Each new row is followed by its nearest point in the smallest flat space through zero that holds the last named rows.

q756:
0:  1.33 -2.76 -2.34 -1.07 -3.26  0.22  4.37 -1.35
1: -0.14 -2.64 -1.67 -1.11  0.79  1.00  5.50  2.34
2: -0.77 -3.98 -0.92  0.57  0.55  1.62  5.40  5.35
3:  2.25 -1.04  2.08 -0.26 -0.12  1.10  0.68 -2.00
New rows:
 0.22  0.19 -0.95  0.61  0.15 -0.04  2.29 -0.32 |  0.06 -0.50 -0.85 -0.66 -0.01  0.06  1.61 -0.03
 0.18 -0.35  1.10 -0.84 -0.76  0.77  1.52 -1.70 |  1.23 -0.64  0.40 -0.63 -0.30  0.44  1.13 -1.46
-1.32  1.12 -0.28 -1.63 -0.27  0.28  0.78 -1.13 | -0.16  0.74 -1.01 -1.05  0.39 -0.46  0.51 -1.00
-1.64  3.41  1.58 -4.63  0.72  4.63 -0.74 -0.80 |  0.27  1.80  0.81 -1.52  3.02  0.04 -0.26 -1.51
-1.32 -2.41 -1.73  0.26 -1.14  4.63 -3.82  3.83 | -1.25 -1.16  0.40  2.46 -1.18  0.20 -1.23  3.64
-0.25 -0.35  1.10  3.69  0.55 -0.01  0.45 -0.05 |  0.18 -0.69  1.26  1.11 -0.16  0.54 -0.65  1.08

q744, 4 rows:
0:  0.51  1.87  0.27  2.05 -2.99 -3.47 -1.20 -1.29
1:  1.49 -0.13 -2.31 -0.23 -4.21 -0.51  2.97  0.98
2: -0.67 -1.51  1.71 -0.44  2.98 -5.59  1.21 -2.17
3:  0.35  4.37 -0.15 -1.90 -0.40  0.42  2.19 -3.32
New rows:
-1.27  0.13 -1.18 -0.15  2.80 -4.12  0.04  1.83 | -0.39 -1.75  0.83  0.12  1.56 -2.89  0.27 -0.35
-0.80 -0.15  0.29 -1.16  0.43 -2.24  0.67 -2.50 | -0.14  0.47  0.61 -0.61  0.95 -2.36  1.12 -1.72
-0.52  0.96  4.57 -0.59 -0.58 -1.48 -0.54  0.33 | -0.36  0.67  0.99  0.61  0.66 -1.52 -1.11 -1.09

q766:
0: -0.88 -1.20 -0.62 -1.88 -0.15  0.46  0.63 -1.73
1: -0.63  0.29  0.68 -2.00  0.55 -2.79 -1.02 -3.45
2:  0.30 -3.90  1.08 -0.40 -0.93 -1.11  1.75 -0.18
3:  0.16 -0.79 -4.12  2.68  0.27 -0.86  2.52  0.16
New rows:
-4.55  0.12 -0.23  3.15 -0.98  1.44  0.76  2.62 |  0.35  0.14 -1.11  1.58 -0.22  1.90  0.79  2.21
-4.63  0.90  0.07  0.54  0.35 -0.45  4.63 -0.40 | -0.49 -0.86 -2.03 -0.08  0.04  0.13  1.30 -0.89
 0.27 -0.75 -0.33 -0.20 -0.75  0.10  3.46 -0.39 | -0.12 -1.95 -1.04  0.10 -0.38  0.12  1.59 -0.13
 2.09 -1.09  0.92  1.15  2.74  4.63  2.64  1.02 |  0.12 -1.06 -0.38  0.53 -0.74  3.23  1.11  2.51

q590:
0: -0.97  2.89  1.44  2.52 -0.49  1.84  0.08 -2.98
1: -1.73 -3.14 -1.38  1.29 -0.19  3.19  1.29 -1.00
2:  2.55  0.27 -0.80  0.59 -0.39  0.66  1.22 -1.29
3: -0.04  0.46 -1.62  0.03  0.97  2.60  1.66 -3.04
New rows:
 1.98  0.75 -0.29  1.23 -1.64 -2.11 -2.54 -2.33 |  2.01  1.65  1.00  1.04 -0.92 -0.85 -0.15 -0.27
 0.55  0.72 -1.84 -1.46 -1.22 -1.11 -0.43  2.38 |  0.97 -0.40 -0.27 -1.35  0.22 -1.59 -0.32  1.48
-0.94  2.12  1.95 -0.16  2.34 -0.82 -0.82  0.93 | -1.35  2.16  1.19 -0.79  0.65 -1.24 -1.23  0.22

q329, 4 rows:
0: -3.79  6.05 -1.93  0.25 -0.69 -3.64  2.73 -0.51
1:  0.57 -1.20  0.86  2.98  3.41  0.94 -0.51 -0.10
2: -3.02 -2.73  0.55 -1.33 -0.40 -6.28 -0.90  0.75
3:  0.18 -0.77 -4.53  0.44  2.59 -1.03 -0.24 -1.53
New rows:
 2.26  2.37  1.39  1.06 -1.32  1.55  2.61 -1.23 |  0.63  2.72  0.90  0.53 -0.82  2.60  1.04  0.07
-0.46 -0.79  2.16 -2.32  1.88  0.57  2.08 -3.13 |  0.12 -0.25  0.42  0.17  0.10  0.19 -0.11  0.11
-1.84  2.52  0.85  0.66  2.62  3.12 -0.07  1.28 |  0.11  2.24  1.04  2.21  1.27  1.79  0.89 -0.03
 2.53  0.64  0.38  0.46 -1.43 -0.12 -0.48  3.06 |  0.51 -0.03  1.17 -0.46 -1.05  1.01 -0.07  0.39
 0.46 -0.03 -0.20  1.14  0.85 -2.98  2.91 -0.50 | -1.36  0.59 -0.50  0.81  1.07 -1.93  0.35 -0.15
-2.95  3.12  2.58 -2.49  0.02  2.54 -0.47  2.78 | -0.57  2.50  2.75 -0.12 -2.09  0.87  1.00  0.88

q388, 4 rows:
0: -2.14 -3.58 -0.62 -1.12  2.80 -1.07 -1.57  2.07
1:  0.32 -2.44 -2.76  0.22 -1.73  1.94 -5.44 -1.43
2: -2.31 -5.48  1.55  2.17 -0.67  2.17 -0.99 -2.76
3: -2.99 -5.09 -0.46 -1.61 -1.55  0.48 -1.84 -3.32
New rows:
-0.48  1.30  2.48 -0.62  1.18 -0.97 -1.95 -0.49 | -0.06  0.11 -0.02 -0.21  0.37 -0.29  0.15  0.41
-2.38  0.90 -2.91  2.62 -1.06  2.26 -1.96  1.25 |  1.00 -0.39 -1.03  1.37 -0.20  1.32 -2.55  0.31
-3.10 -0.47 -0.40  3.06  2.01  0.82  1.53 -0.65 | -0.84 -1.70  1.71  1.72  1.09  0.54  1.06  0.21
 2.46 -1.74  0.00  2.77 -3.19 -1.78 -1.48  2.77 |  1.12  0.11 -0.47  1.70  0.17  1.17 -1.66  0.69

q159:
0:  3.00 -1.11  1.81 -0.12  1.11 -1.82 -2.64 -2.57
1:  1.51  3.14  2.05  1.33  2.87 -0.42 -3.28 -2.72
2:  1.87 -2.21  1.73 -2.70  0.61 -0.95 -1.45 -1.90
3: -1.34  0.16 -2.99 -0.94 -2.15 -0.67 -0.16 -0.26
New rows:
-0.90 -0.36  2.28  0.89  0.24  1.29  0.86  0.84 | -0.09 -0.09  1.49  0.50  1.00  1.11  1.23  1.21
 2.68  0.10 -0.55 -0.52 -0.48 -2.51  1.16  2.89 |  0.83 -1.68 -0.22  0.94 -0.84 -0.66  0.68  0.69
 3.12 -1.29  0.45 -2.63 -0.14 -0.11 -0.43  0.80 |  1.16 -2.25  1.09 -1.79  0.02 -0.50 -0.18 -0.57
-2.73 -0.01 -0.27  0.09 -1.23 -1.50  0.43  2.42 | -1.23 -0.03 -1.40  0.17 -1.14  0.40  1.26  1.22

q759:
0: -1.55 -0.16  1.60 -3.81 -2.99 -2.61 -1.69  0.64
1:  0.07  0.68  0.94 -5.20 -0.11 -0.60 -5.34  3.93
2: -2.33  1.61 -2.46 -0.68 -0.69 -5.44 -1.22  0.83
3: -1.97 -0.69  3.17 -1.14  0.14 -2.02 -0.73  2.89
New rows:
-1.16 -2.73  1.10  0.98 -0.17  0.78  1.63  0.42 | -0.52 -1.04  2.10  1.05  0.03  0.44  1.64 -0.05
 2.84  0.64 -1.05 -0.67  1.39  2.99  0.96 -2.87 |  2.43  0.06 -1.52  0.42  0.10  3.50  0.28 -2.09
 1.79 -0.60 -0.45  2.60  2.86  2.66  2.61  2.02 |  1.13 -0.36  0.23  3.19  3.28  2.69  1.25  0.77
 1.55  3.13 -2.92 -0.93  0.79  1.47  3.12  2.57 |  1.01  0.83 -2.12  0.88  1.47  0.79 -0.60  0.04
 1.93 -0.49 -0.40  0.67  1.10  0.67  2.47 -0.09 |  0.63 -0.24 -0.16  1.56  0.80  1.33  1.15 -0.68
-0.66  2.06  2.15  1.69  2.44 -2.10 -1.13 -0.82 | -1.01  0.15  0.18  1.23  1.33 -1.41  0.27  1.35

q319, 4 rows:
0:  0.28  1.60 -1.35  0.10  2.63 -3.23 -1.36  0.92
1:  0.22 -1.44 -2.83 -1.50 -1.41 -0.45  1.94 -2.64
2:  3.84 -2.99 -0.51 -0.34 -0.45  0.03 -0.66  4.34
3: -0.43 -0.01  4.49 -3.58  0.24  0.42 -1.76  0.53
New rows:
-1.27  4.63  2.57  2.53  1.29  0.45  1.94  2.92 | -1.55  2.70  2.11  3.42  1.50  0.79 -1.31  1.38
 0.42 -1.53 -2.02  1.00 -1.04  1.57 -0.02 -0.05 |  0.77 -1.20 -1.42  1.10 -1.19  0.96  1.12  0.11
-4.18  1.02  1.69  0.83 -3.58  0.95 -4.24 -1.02 | -2.30  1.55  2.93  0.47 -0.25  1.80 -0.24 -1.26
-3.89  0.33 -0.13 -0.08  0.19  0.92 -3.62  0.13 | -1.42  1.58  1.64  0.26  0.76  0.10 -0.70 -0.45
 0.52 -1.11  0.56  2.53 -1.24 -1.21  0.54  0.55 |  0.54 -0.33 -0.59  1.55 -0.29  0.61  0.27  0.90

q288:
0: -3.79  0.67  3.00  0.78 -2.53 -3.52  1.78 -4.45
1: -0.35  0.10 -1.44  3.17 -0.27 -0.01  1.72  1.01
2: -1.53 -1.81  3.10  0.29  0.73 -2.00 -0.31  3.99
3: -0.34 -2.61  4.14  0.95  0.67  0.69  0.19 -4.75
New rows:
 0.28 -3.81 -2.37  0.22  0.94  2.08  2.61  0.75 |  1.35 -1.11 -0.88  2.11  1.15  1.85  0.45  0.77
-2.41 -0.64 -0.12 -0.62  0.50  1.34  3.35 -0.40 | -0.53 -0.09  0.19  1.14 -0.32 -0.30  0.75 -0.67
-0.71 -0.26 -0.85  1.39  1.92 -1.51 -0.17 -1.38 | -0.31 -0.16  0.13  1.05 -0.19 -0.05  0.64 -0.73
-0.61 -3.95  0.54  0.37  1.70  0.77 -2.92  2.34 |  0.90 -2.41  1.96  0.04  1.97  0.88 -1.06  2.69
-0.99  1.15 -0.32  2.26  1.28  1.18  0.28  1.50 |  0.11 -0.29 -0.81  1.86  0.26  0.26  0.78  1.45
 2.53 -2.46 -2.10  1.75  0.00 -0.91 -1.00 -0.41 |  1.07 -0.56 -0.87  1.29  0.70  1.44  0.28  0.12

q7 (4 x 8):
0:  1.24  1.19  0.53 -3.17  1.30 -5.95  4.64 -6.62
1:  0.67  0.98  4.41 -0.53 -0.53 -2.64  5.15 -2.91
2:  1.94  2.59  3.07  1.35  3.46 -5.85  5.33 -0.77
3: -1.65  1.75 -1.83  2.92  0.92  1.05  4.13 -1.81
New rows:
 0.38 -1.05 -1.74 -1.49 -2.34 -2.91 -2.46  1.03 |  0.87 -0.94 -0.74 -2.15  0.07 -1.09 -2.79  0.14
-1.40  1.10 -1.16 -2.73 -1.40  0.91  2.37  0.25 | -0.70 -0.11 -0.34 -0.38 -0.93  0.80  0.93 -1.72
-2.23  1.55  0.85 -2.31  0.98  0.99  2.19  2.51 | -0.12  0.29  0.95  0.91 -0.08  0.37  0.88  0.58
 0.72  0.78 -1.12 -1.40 -0.06 -1.15  2.90 -0.55 |  0.07  0.58 -0.24 -0.26  0.56 -1.32  1.68 -1.77

q535, 4 rows:
0: -2.56  2.85 -4.63 -0.51  2.78  1.24 -3.06 -0.41
1:  0.39 -0.38 -0.02  0.78 -0.57  1.13 -1.67 -2.40
2: -1.00 -0.04  0.03  0.26  4.03 -1.98 -0.31  2.46
3:  0.09  1.04 -0.96  0.42  0.34  0.80 -3.09 -1.63
New rows:
 4.08 -0.22  2.75 -0.67  1.94 -0.31 -3.77 -0.94 |  2.35 -0.01  2.73  1.27  0.64 -1.36 -4.08 -0.60
-0.30  1.86  0.14 -1.47 -1.85 -0.53  0.48 -2.10 |  0.39  0.90 -0.52 -0.61 -2.08  0.82 -0.01 -0.52
-0.07 -0.67  2.07 -0.03  1.93 -3.02 -1.56 -1.59 |  0.74 -1.00  1.77  1.20  1.99 -1.22 -1.72 -0.05
-0.80  1.49  0.53  1.00 -4.27  0.95  0.98  1.22 |  0.80  0.99 -0.04 -1.16 -3.32  0.59  1.25  0.27

q897, 4 rows:
0: -0.54  1.90  1.62 -1.02  2.97  1.18 -1.47  0.81
1:  3.72  1.28  0.42 -0.07  2.40 -1.55 -2.17 -2.90
2:  1.19 -2.99  0.30  2.56  0.14  0.21  0.39 -2.13
3:  1.63 -2.15  1.93 -0.37  1.24  0.40  2.08 -0.51
New rows:
 1.32 -3.86  1.31 -0.61  0.08  0.83 -0.80 -2.05 |  1.52 -2.39  1.06  1.22  0.86  0.25  0.89 -1.52
 0.77  2.74 -0.74  2.23 -0.35  0.81 -0.25 -0.18 | -0.26  0.95 -0.81  0.66 -0.04 -0.25 -1.56 -0.46
-2.11 -0.96  2.67 -0.03 -1.22  2.18 -4.03  3.50 | -3.29  0.61  0.52  0.66  0.90  2.19 -1.03  1.85
 2.20 -2.59  0.62 -1.33 -0.13  0.30 -1.46 -0.57 |  1.64 -0.94  0.61  0.12  0.61 -0.38  0.51 -1.11
-1.62  1.72  0.29  3.95  1.04  0.75 -1.78 -0.96 | -1.52  0.35 -0.42  2.65  1.11  1.15 -2.93 -0.81
 0.27 -0.75  1.81  2.12 -1.02 -1.18 -0.30  1.11 | -0.15 -0.97 -0.05  0.85 -0.28  0.24  0.24 -0.31

q755:
0: -0.37  0.75  1.91  1.56 -1.39 -1.05 -3.65  3.01
1:  2.43 -1.26  1.27  0.08  0.13  1.22 -2.40  2.33
2:  2.40 -2.62  1.35  2.00 -1.92 -0.29  1.70  0.23
3: -1.53  0.20  1.21  0.94 -1.15  0.28  1.86 -0.47
New rows:
0.39 1.66 0.14 0.24 1.69 1.82 1.36 0.11 | -0.49  0.20  0.22 -0.94  0.80  1.68  0.71 -0.32
-0.47  2.93 -2.21 -1.15 -0.89 -0.82 -2.22  1.14 | -1.12  1.81 -1.21 -0.63  0.75 -1.46 -2.60  0.51
 1.82 -0.56  2.01  0.90  0.87 -1.93 -1.60  1.07 |  1.53 -0.73  0.46  0.89 -0.67 -0.90 -1.82  1.44
-0.79  3.66  3.05  0.26 -2.22  1.28 -1.16 -0.67 | -2.55  1.46  2.12  0.66 -0.86  0.85 -0.59  1.21
-1.69 -2.46  1.09  1.46  0.14  0.57  1.61  0.02 | -0.36 -0.63  1.31  0.86 -1.01  0.76  1.86 -0.26

q87, 4 rows:
0: -0.42 -1.84  0.60  0.75 -0.56 -1.21 -2.61 -2.79
1: -0.94 -1.21  1.11 -0.30  0.76  1.42  0.43  2.08
2:  3.53  2.26  0.57 -2.10 -1.09  0.13 -1.36 -0.38
3:  0.89 -2.69  2.53 -6.12 -1.67  0.25 -1.23 -0.89
New rows:
-0.92  0.01  0.23  0.66 -0.02  1.44 -0.04 -3.80 | -0.48 -0.66 -0.33  0.62 -0.33 -1.03 -0.76 -1.75
 0.56  0.41 -0.25 -3.03  1.29  0.03 -2.46 -1.45 |  1.28 -0.23  0.80 -1.90 -0.92 -0.29 -1.30 -1.11
-0.42 -0.56  1.79 -0.86  2.33  1.07  0.80 -0.11 | -0.56 -0.98  0.84 -0.61  0.33  0.84  0.17  1.14
-2.36 -0.04  0.16 -3.65  0.39 -1.86 -3.16 -0.97 | -0.18 -1.82  0.77 -2.19 -0.98 -0.77 -1.00 -1.82
-2.08  0.32 -3.24 -0.77  0.78 -0.20  1.10 -1.47 | -1.48  0.00 -1.83  0.01 -0.22 -1.34  2.11 -1.09
 1.35  0.41 -4.23 -1.80  1.74 -1.86 -0.61  1.34 |  0.67  1.55 -1.18 -0.65 -0.40 -0.57  1.30 -0.26

q67 (4 x 8):
0:  2.45 -2.10  1.92 -0.73  0.62 -0.51 -0.56 -2.32
1: -5.51 -5.11  1.22  1.82  4.00 -1.15 -0.19  0.42
2: -0.85 -6.62 -1.21  2.91 -0.61  1.37  2.59 -1.44
3: -0.13 -4.61  0.24  2.35  2.79  2.00 -1.47 -1.13
New rows:
-1.39 -4.28  0.45  2.00  4.03 -0.87  1.39 -0.14 | -2.43 -4.61  0.89  1.49  2.43 -0.25 -0.01 -0.64
 1.57 -0.71 -0.48  2.54  0.66  0.31  1.31 -0.18 |  0.70 -1.33 -0.70  0.97 -0.33  1.17  0.27 -0.43
 0.98 -0.12 -0.40 -1.27 -4.23 -1.03 -2.54 -4.63 |  3.07 -0.06  0.78 -1.21 -1.67 -0.51  0.72 -1.74
 0.47 -0.24  2.27 -1.17  0.19 -0.57 -1.64 -1.33 |  1.03 -0.18  1.78 -1.11  1.04 -0.98 -1.02 -1.05
 2.54  2.00 -0.82 -0.02 -4.63 -1.81 -0.03 -1.91 |  2.98  1.84 -0.37 -1.44 -3.36 -0.45  1.68 -0.85
-0.68 -1.65  2.62  2.15  0.22  0.12 -1.85  3.66 | -1.56 -0.80  0.15  0.80  1.89  0.37 -1.08  0.54

q23:
0: -2.29 -1.25  1.38 -1.22 -1.43  3.51  1.42  1.25
1: -0.75 -1.46 -3.53 -1.54 -1.38 -0.53  1.48 -2.47
2: -0.66  1.26  1.04  1.01 -3.49  2.42 -0.62 -0.30
3: -1.71 -2.07  0.55  1.45  3.47 -2.07  1.02 -2.31
New rows:
 2.52  2.78  2.47  2.11  2.19  2.37  2.79 -3.00 | -0.45  0.56  1.93  2.22  0.48 -0.19 -0.75 -0.71
-2.65  1.83 -0.78  1.49 -1.19  1.94 -0.15  2.31 | -0.55  0.53  1.17  0.16 -1.70  1.98 -0.17  0.75
-3.06  1.73 -2.47  0.17 -3.07  0.68  1.48  2.03 | -0.52  0.05 -0.98 -1.12 -2.87  1.92  0.49 -0.05
 2.14  2.21 -2.87 -1.58 -2.18 -2.26  1.47 -1.48 |  1.96  0.94 -3.71 -1.13 -1.91 -1.55 -0.46 -1.22
-0.58 -1.70  0.80  0.67 -2.27  3.06  2.03 -1.59 | -2.35 -0.91  0.46  0.14 -2.23  2.40  1.06 -1.17

q324 (4 x 8):
0: -0.42 -4.61 -1.68  1.43 -1.15  2.86  0.61 -0.13
1:  3.04 -0.94  4.15  1.22 -4.54  1.53  0.15  1.85
2: -1.76 -2.88  1.18  0.88  1.06 -1.41  2.24  3.39
3: -2.35 -2.92  1.25  2.24 -4.58  3.33 -0.05  0.82
New rows:
-0.09 -1.75 -1.63 -2.10  1.00  0.22 -3.56 -2.81 |  0.28  0.06 -2.71 -0.47  0.86  1.13 -0.91 -2.45
 0.87 -0.83  0.86  0.17 -1.08 -0.64  2.15 -0.05 |  0.93 -0.88  0.92  0.28 -0.38 -0.06  0.55  0.97
-2.69 -1.53 -0.62 -0.67 -0.34  1.83  1.15  3.59 | -2.70 -2.26  0.21  1.06 -0.31  0.23  1.04  1.63
